All rows are made from the same 9 directions, up to rounding. Whole rows:
In the rows, zero is written as 128.
[[139 164 132 144 101 120 117 134 130 139  89 106 118 178 113 142 127 106
  114 124 138 133]
 [125 131 127 139 162  86  97 143 150 136 121 132 129 114 146 144 182 163
  151 120 114 172]
 [125 121 100 155 139  95 119 131 126 170 110 143 118 132 112 173 122 116
  115 108  86 149]
 [113 143 113 136 116 100 102 112 146 171  91  89 126 170 124 140 129 127
   97 112  92 140]
 [194 157 115 182 139 135 174 108  94 128  98  66 131 161 138 144 111 109
  128 146  92 102]
 [100 137  99 112 155 158 133 110 163 138 122 169  95 124 101 130 104 155
  108  45 137 105]
 [ 91 134 143  73 140  93  78 146 127 104 129 134 111 120 129  89 109 205
  110 103 152 152]
 [ 88 107 140 104  91 166 118  89 155 136 145  83 165 142 152 105 155  91
  119 170 128 110]
 [ 97  99 125 135 125 149 125 102 102 132 145 111 147 125 138 171 123  79
  113 174 107 124]
 [114 151  88 150 119 174 133  90 157 147 106  94 132 171 126 155 139  84
  120 110 113 106]
 [ 62  95 164  41 104 159  98 119 166  96 179 140 149  95 148  48 144 164
  129 138 181 118]
 [130 124 154 156 146 130 139 146 115 133 125 199 102 114  97 200 135  93
  126 121 156 139]
 [105 144 184 140 129 126  96 110 101 112 106  78 134 166 146 184 160  98
  103 190 148 147]]

Rows cut short, each followed by the rest of it:
[144 144 203 112 150 125 136 141 130  94 124 153 106 116 127 112 147]
[171 128 122 190 125]
[ 87 101  82  80 161 130 106 114 128 106 166 118 137  86 152  80 101]
[196 131 106 100 127]
[139 109 128 124 110  99 120 162 136 134 146 153 143 103 132 108 150]
[128 160 145 127 154]
[131 162 110 121 104  98  90 147 123 121 101  84 129 167 133 107 124]
[146 129 130 126 153]
[119 113 133 117 119 166 148 111 119 115 148 130 135 119 128 121 110]
[107 122 142 140 100]
[106  92  76 119  84 131 131 115 125 170 144 120 149 130 117 114  83]
[ 87 108 134  76 113]
[161 154 155 171 190 126 134 114  87  85 113  77 129 132 167 178 165]
[143 146 171 125 141]
[120 115 142 113 156 167 136 109 106  70 165 102 149  98 167 116 143]
[141 152 173 145 115]
[172 117 207 139 139  76 147 122 148 156 113  99 141 119 154  95 180]
[166 125 154 115 133]
[130  66 142 135 138  76 136 144 117 170 157 177 138  72 125 141 130]
[128 128 146  86 151]
[139 106 214 110 113  73 121 133 148 155 124 117 141 119 143  88 169]
[158 114 160 135 143]
[145 134 118 142 127 129 148  84 175 174 104  68 144 154 146  95 151]
[139 115 109  80 102]
[ 97 145  74 115  96 208 132  79 204 137 130  80 156 162 145  89 163]
[ 96 143 104 126  89]
[ 77 129 137 115 172  80  65 115 188 161 108 121 122 126 147 144 199]
[189 119  92 109 178]
[ 91  70 166 106 171 140 137  86 155 140 169 139 147  71 158 121 167]
[154 121 141 112 117]
[110 116 164 130 125 123 131 126 101 145 119 167 102 133  93 177  91]
[101  80 125 143 122]
[141 154 112 118  60  73  88 171  87 131 100  86 133 179 115 102  81]
[118 114 157 121 158]
[ 80 118 155 116 187 110  94 118  95 113 128 152  99 110 124 188 113]
[163  90 119 135 150]
[146 106 143 155 131 141 167 136 197 176 138 214 124  94 106 145 190]
[ 97 159  91 140 123]
[ 65  98  88  91 159 142  92 135 128 102 173 177 126  78 131 138 121]
[153 143 109 134 149]
[131 161 108 102 110 159 125  98 128  96 117  38 143 169 154  63 105]
[155 120 132 127  96]
[110 181  51 138 170 169  98 115 126  74 116  82 122 154 151 152 137]
[149 158 102 127 138]
[ 88 142 123 158 164 156 109  91 130 135 106 118 116 154 127 222 154]
[ 91 106 126 123 135]
[121 171  80 128  88 153 123  97 196 170  83  76 129 197 118  93 134]
[117 111  72 111 102]
[154 151  92 153 139 116 132 132 117 132 107 108 121 146 126 138 115]
[134 133 111 102 132]
[ 99  88 153 107  81  96 116 136 105 170 133 154 128 129  98 135  81]
[ 94  78 149 117 131]
[157 152 146 128 169 125 145 111 152 117 112 102 118 127 147  92 149]
[194 133  95 130 113]
[160 125 148 157 145 166 182  93 102 120 129 104 131 129 135 146 114]
[102 117 151 120  85]
[102  75 133 119 183 177 165  94 123 113 182 175 130  58 138 148 124]
[132 130 125 125  97]
[ 89  57 182  49 108 125 127 118 132 119 191 141 156  67 149  40 112]
[168 112 164 141 110]
[ 73 101 119  76  67 204 134  90 166 130 163 119 156 135 127  76 114]
[ 82 113 137 151  79]
[171 115 222 124  92 100 149 165 153 133 136 165 140 108 129  89 185]
[122 155 166 180 137]
[132 153 168 132 106 105 112 109 129 147  86  63 130 182 135 124 136]
[127  91 149 124 129]
[138  91 110 109 153 134 172 100  80 125 155 120 124  92 127  91  37]
[166  93 116  83  81]
[130 142 170 156 120 149 145  87 116 145  96  85 126 174 126 174 132]
[ 79  86 157 128 104]
[169 154 112 166 151 119 163 113 179 180  86 137 105 146 109 130 143]
[146 122  53 100 110]
[160 201 161 136 111 127 113 140  95  79  80  63 114 196 133 125 122]
[136 121 151 175 130]
[175 146 116 162 133  89 122 165 148 132 117 126 140 123 145 126 189]
[137 185 136 117 168]
[145 180  90 177 139 102 106 157 121 141  76 143  95 171  98 201 131]
[109 132  91 124 164]
[150 134 142 169 156 162 154  92 126 113 127  78 150 134 165 162 180]
[ 99 149 173 117 115]
[115 122 135 115 159 121 113 163  97  88 150 191 105  90 115 154 113]
[151 142 120 164 151]
[ 68  84 151  96 169  82  83 112 108 141 143 129 125  96 141 149 118]
[176  86 138  97 158]
[159 145 132 108  77  68 104 165 115 129 110  81 141 155 135  57 109]
[160 131 149 119 150]
[137 128 143 117 128  55  97 171 104 134 117 147 113 120 117 120 110]
[171 120 124 123 169]
[141 110 139 125 126 114 161 112  79 151 119 128 107 131 100 126  36]
[133  66 116  99  91]
[115 131  76 129 159 157 109 138  79  57 162 111 143 105 158 151 122]
[128 172 164 129 145]
[140 126 178  98 137 157 151 140 141  81 157 166 123  93 134  83 146]
[159 153 126 194 109]
[209 136 171 147 144  62 167 160 107 141 106 143 106 114 117  94 106]
[183 125 111 119 128]
[170 104 168 140 105 140 188 141 116 141 143 182 122 105 100 121 105]
[ 91 126 136 148  95]
[122  64 188 119 144  60 112 158  93 136 165 169 142  63 142 143 148]
[144 132 188 116 173]
[ 85 130 154 120 159 132  95 146 149 115 133 201 102 107 112 182 168]
[133 135 103 179 160]
[124 103 157 128 122  85 126 169  86 147 131 211  96 105  80 170  78]
[114  98 121 141 147]
[162 133 178 143 175  78 137 113 136 147 102  96 121 123 150 118 158]
[192 113 121 103 135]
[127 145  98  97 108 110 103 167 116 104 130 143 116 130 114  87  89]
[162 138 103 146 142]
[115 108 128 117 104 166 153 114 174 154 144 166 132 117 112 111 137]
[ 99 128 105 141  99]
[115  97 112 104  95 132 144  87  96 153 136  68 148 142 132  87  52]
[119  74 150  74  86]
[132 129 184 140 188 102 128  91  87 118 109  75 118 131 154 160 126]
[172  86 154 107 127]
[104  99 183  83  70  55  83 169 121 156 131 150 132 126 112  91 114]
[139  99 156 143 165]
[114  59 130 139 136 117 145 121  97 154 170 160 148  76 131 163 117]
[ 91 123 172  84 132]
[118 109 162 132 132 127 139 136 122 143 133 192 107 110  98 166 118]
[106 108 119 150 126]
[137 125 161 145  90  97 114 160 110 141 119 144 133 141 116 160 144]
[ 80 130 173 143 158]
[102 104  83  93 148 122 123 101 156 150 144 115 133 105 138  73 102]
[188 113  80  80 113]
[193 151 132 172 136 160 186 109  99 108 116  82 135 145 142 132 122]
[103 142 155 119  91]
[134 140 116 130 104 109 113 171  68 106 123 152 110 140  99 154  72]
[106 121 142 146 147]
[134 126  80 112 107 154 137 123  81  89 151  80 149 131 144  89  70]
[123 135 158 110 105]
